The first 9 rows are patterns. Each new row is the sum of 3 different patterns, raised or lowered, with some noise. Before adding, each is slid sideways (what falls off one end comes back at the other) and multiplied by a number that may be negative. Names go in the order of the patterns.
Some rows, each with the names of its patterns after it:
[ 17  13   0  -4   7  19  23  -8  18   3 -24   0 -10  16 -24  18 -14 -14
  24   4  -6  -5  -2  18  23  13  -5 -13  15]
K_357
[ -5  12  -6  -8 -19  -4  24 -13  20  -6   9  11  -8 -15   6   1 -19  -6
   7 -22   0  -5  20   0 -18 -10   1  19 -10]
K_728
[  3  23  13 -10  15   5  11  25  24  18   0  11  19   8   6  -8  13  10
  11 -10 -15 -19 -21 -15  13   8 -14 -25  21]
K_897
[ 21  12  15 -18   1 -14  13   5 -22  -3  12  15 -10   7  -5  -3  22 -20
 -23  -1  10  -1   6   4 -18   2  -1 -11 -13]
K_285
[-10   7   9 -23  -4  -6  -5  -9 -14  17   3 -16  11  10  -3  -6  -5   3
  -8   0 -13  -3  17 -11 -15  -6  -9 -10  -8]
K_477
[-17  -6 -13   2   9 -20  -5 -19  -8  18 -14  13  -6  -9 -12 -18 -25   1
 -15 -18  21  -3  -2  -1  22  -6 -23 -14  13]
K_607
[  4  -8   0   3   4 -17  23   1   8   4  -8 -24  24 -23  -4  12  12  -9
   9  -5   5  22 -18  -6  13   4  -9  17  -8]
K_365
[ 15  -2 -22  -5  -1 -12  18 -20   5   7   9 -24  18  -9  -4  -3  14 -19
  18   7  -8 -11   2  18  12  -8  19 -12  18]
K_111
[-23  -2 -12  23 -14  19   9  -4 -15  10 -16  12  24  -3   0 -15  -6 -10
 -22  -5  19  11  10   5  19  -9 -22 -18 -10]
K_720

New rows, each followed by the names of its patterns:
[ 12  -1   1  -2   9   2   3 -20 -22  13   8 -18 -41 -12  30  -3   3 -11
 -13  22 -22 -20  36   7   3 -15  18 -26   6]
K_357 K_728 K_607
[  7 -17   9  11 -35  12  13   2  14   3  19  -6   3  22 -21   7   0  10
 -17   4 -20 -28  -2 -48 -29   7  10 -36 -16]
K_897 K_285 K_111
[76 68 53 56 59 70 56 22 30 61 54 56 40 43 52  5 31 73 23 18 21 61 29 53
 69 36 52 55 32]
K_897 K_477 K_607
[ 18  43  10  17   4  26  32  16  -2  19 -12   4  -1  16 -16  29 -32  13
  36  34   8   7  13  26  48  17  19  26  19]
K_357 K_897 K_365
[ 14  -5 -13 -18  -1  -3 -15   2   6  34   0  22  -2  -6  23  -9 -26  10
  34  11   2  -4 -23  -3   2 -10  16  28  21]
K_285 K_607 K_720
[  2  25 -18 -19 -22   6  -2  -4 -12 -11  16 -12  -2 -14   4  -6 -13  18
 -17   4  18  18 -20   0  -5   0   0   3 -16]
K_285 K_477 K_111
[-16 -10 -13   5 -12 -17  40  -8 -10  -6  41 -12  -4 -18  14   1   0 -20
   7   7 -19  -4 -14 -13  47  -5  29  -6 -10]
K_285 K_607 K_365
[  3  -5 -15  -5 -27  14 -24   6  -2 -46 -20  -7 -13  -9 -46 -34  -4 -13
   2 -21  -4 -22 -38 -12 -19 -34 -42 -19 -19]
K_357 K_728 K_607
[  0  14   4  49   2  27  17  50   5  24 -10  15   8   9 -12   7 -33 -24
   9  43   4 -24 -13  10  39  14  21  11  14]
K_728 K_897 K_365
[-30 -10 -15  -3  37  -3  38  -7   5   5 -31 -37   0 -16 -12   8  24 -16
  27  -4   8 -15   4 -24  -3  26   6  -6  14]
K_728 K_477 K_720
[  3  -1 -36 -49 -19 -31 -24  -8   2  -2  -9  -8 -22   3 -30 -14 -16 -28
 -12  10 -33 -10 -25 -36 -23 -18  -6 -14  -8]
K_728 K_365 K_720
[  6  27  26  44  19  12  15  15  32  26  22   4  10   7  21  -3  17   5
   7   6  11  16  14  30  31 -14  36  25  -2]
K_897 K_607 K_365
[-31   2 -31  22 -15  -6  12   1 -31   8 -33  -6  12   8 -15 -10  -6   2
 -27 -28 -10  20   1   2   5 -23  -3 -23 -22]
K_285 K_365 K_720
[ -1 -41  19 -30 -12  16   7 -28  20   7  -4  14   7  12 -15  -2  35   0
  14  -3   1 -11  -2  -8  -1  26 -38 -15   6]
K_357 K_728 K_111
[-42  -9 -20 -15  -1  25   0  17  -7  20 -23  29 -15  -7  27  21  11 -25
  12 -16 -31  24  12  16 -14  -8  26 -10 -21]
K_728 K_897 K_720
[  3   3 -24   4 -16 -20   6   1 -24   4 -10  -6 -27  -6   4 -22  13   0
 -10 -29  -9 -24 -21  10 -27 -28   4  -6  -2]
K_728 K_365 K_111
[-22  -2  -7 -17 -15 -28  29  -2   7  15   7  11  10 -18  -4  49  23  30
  20  23   2 -27  15  54 -15   2  -8  11  11]
K_897 K_477 K_720
[ 13   4  -5 -23  15  10  24  15   6  30  30  37  27  19  22  13  38  41
  32  49   5  28  32  16  18  14  15  44  21]
K_897 K_477 K_365
[ -5  21   1 -24  18 -13  18   1   7   6  18  34   3 -15  10  15  13  15
   2 -15  27  34  -5  17  -2 -15   4  11   1]
K_357 K_285 K_111
[-25  -1  -7 -29 -34  -9 -24  -3 -14 -18 -22 -19 -10 -50 -30 -29  -8 -11
 -16  -5  23 -34 -12 -26 -40 -29 -27 -35 -15]
K_728 K_607 K_720
[-24  28   4 -20  -7  -1  24  14 -35  44 -13  24   1 -10   8  25  -7   2
  41  26  -8   7  -1  -3 -34  -2  31  31  20]
K_728 K_477 K_720
[-25  11   6  27 -16  18   6 -19  16 -20  28  34   8  42  11  24 -11 -15
  25 -43  18  23  17  27  34 -12  10  12  33]
K_357 K_728 K_720
[-20  -3  12   1 -17   5   1 -23  -7 -21  -6 -20  11 -17 -20  -6   2 -20
  -9 -28  11   6   6 -32 -20   6   3  -6  -5]
K_357 K_365 K_111
[  4 -20 -22   5   0   7  -8   1 -23  21 -15  -5 -19   0 -21  -8 -16 -11
  24 -16 -16  -3   4 -14   3 -23  11 -23   9]
K_607 K_365 K_111
[ 19   3  -5   9  38 -18   7 -18 -35  16  10 -14  -6 -10 -28   6 -19  -6
  -2 -18 -19  23 -27  -6 -20  12  18  49   0]
K_897 K_477 K_365
[ -8 -11 -12   0   3   6  -5 -13   1   0  12   6  12   3  -1  20   8  31
 -23  11 -10  -6   9 -22   3   0  -7  -8 -29]
K_357 K_897 K_285
[ -8 -28 -12  13 -39 -19 -37 -12 -23 -34  -8   0   2  -6  -8 -20 -11 -50
 -30 -39 -37 -19 -12 -14 -24   6   1 -26 -46]
K_607 K_111 K_720
[57 34  1 42 33 18 30 15 71 26 46 57 26 44 62 21 37 57 24 27 35 20 19 22
 47 38 51 42 39]
K_607 K_111 K_720
[ -7   2 -16  10   9  20  28  14   6  14 -17  -4   1 -11  11   3  31   2
  19  15  -8   2  20  -2  30  33   4  10   3]
K_607 K_365 K_720
[ 23   4   8 -38   9  17 -19   3  -9   3  27 -15 -28 -12  16   2   3 -13
 -22   6  23   6 -18 -21  -2 -13  13  14   3]
K_357 K_728 K_285
[-17  11  11   5  -2   2   7  16  19   8 -14  24  -5   4   0   8  36  20
   3  14  19   0 -18 -12  11 -25  -5  23  19]
K_285 K_477 K_607
[-21  -5 -13  -7   6   5 -15 -16  14   1  -4  -9 -31  16   0  -7  -6  -5
  11 -20  14  -9  -4  13   5 -10 -23 -23   5]
K_728 K_285 K_607
[ 12 -14  15  -1  -5  18 -10   2   3   0   4   9  -3  -5  13  -3   3   0
  20  -4  13  -7  15 -19   8   6   2  -7   8]
K_285 K_607 K_720
[ 22   1  45  19  13  25  25  22  39 -23  42  -6  45  13  23  12  63 -21
  39  23   1  14  32  12 -19  32  27  10  24]
K_607 K_365 K_111
[-27  -5   7   6   1 -12  -5  -7   8   4  -6   5 -16  18 -17  12  30 -13
  10 -11   2  10 -28 -22  -6  20 -15  -3   5]
K_357 K_728 K_720
[ 25   7  11  14  11  27  19  33  21  38  51   3  11   8  -8   1  -6  39
  18  32  19  23  36  23 -11  26   2  27  35]
K_357 K_607 K_720
[ -5  -7 -49  12 -16 -17 -35  11 -17  10 -22 -35 -31  -7   6 -30 -42 -14
 -38 -21   4 -22 -52 -33 -18 -45  10 -27 -27]
K_897 K_285 K_111
[-18  -3  -8 -12  10 -16 -15  22 -16  37  10   6  11 -10  -9  20  14 -19
  -4   5 -18  26 -10  33   2 -31  -3 -20  22]
K_357 K_728 K_477
[-10  13 -21 -10   9  11 -10  13 -12   0  18  -7 -11  12 -10  -6   9   3
 -11   5  -7  -1  -7 -11   4  -7  -4  11 -23]
K_285 K_365 K_111
[ 21  29  13  33  29  13 -21  36   2   2  17   6  -4  25  -1  -1   9 -11
  58  18  21  22  10 -36  24 -23 -16  16  43]
K_285 K_365 K_720
[-11  34  23  34  24  38  41  52  17  50  43  32  25  59  70  44  38   6
  55  51   9  39  28  29  64   1  48  10  12]
K_728 K_897 K_365
[  2  10  19 -13  -3   2 -22  -2   2  -8  18   5 -13   5  -1  -8 -13  -5
  23  16 -20  11  -3 -14  -9  -7 -15   9  21]
K_607 K_365 K_111
[-21 -15   5 -12   7  18 -54  16 -10 -35  -8 -27   8 -21 -24 -18  -1  -8
  -3 -19  -7 -48 -13   9  -3 -50 -13 -10  27]
K_357 K_607 K_720
[ -4  43  24   8  16  37  -6  -2  12  36  -5  23 -44  16  40 -23   8   3
  -9   3 -16 -22  24   1 -23   0  33 -32   7]
K_728 K_897 K_365
[ 21 -16  35   8  20  20  -2   5  13   0  -2  33  13  11 -12  39 -21  35
 -11  -6   9  40  -8  14  30  15   2  31  27]
K_728 K_285 K_111
[-18 -15 -37 -35  -2  -5 -23  30  -9  -6 -33  22 -18   9  10 -11 -15  -2
  -5 -15 -33 -36  -6  18  11  -6 -16 -10   8]
K_357 K_111 K_720
[  6   2   3   4 -36  24  14 -11   7 -45 -33  10 -38   7 -13  -4 -32 -18
 -13 -19 -23 -19 -24   3   9 -20   3   4  38]
K_897 K_607 K_365
[  7   2 -33 -35 -16 -26 -45  -5 -21 -39 -20 -19  14 -19 -41 -11  -2  19
   1  -3  -6  -9 -37 -14  15  -2 -28 -10 -30]
K_728 K_897 K_365
[-2 19  8 -3 23 23  9 25 34 25 -1 47 12 33 -1 21 35 37 -4 -3 45 18  1 24
 39 49 -3  1 30]
K_728 K_477 K_111
[  2  33  -5   0  14   2  14  20   3   6  17   9  16  21  10 -11  28  14
  23   5  32 -11 -11   1   2  10  -4  22  -1]
K_357 K_285 K_111
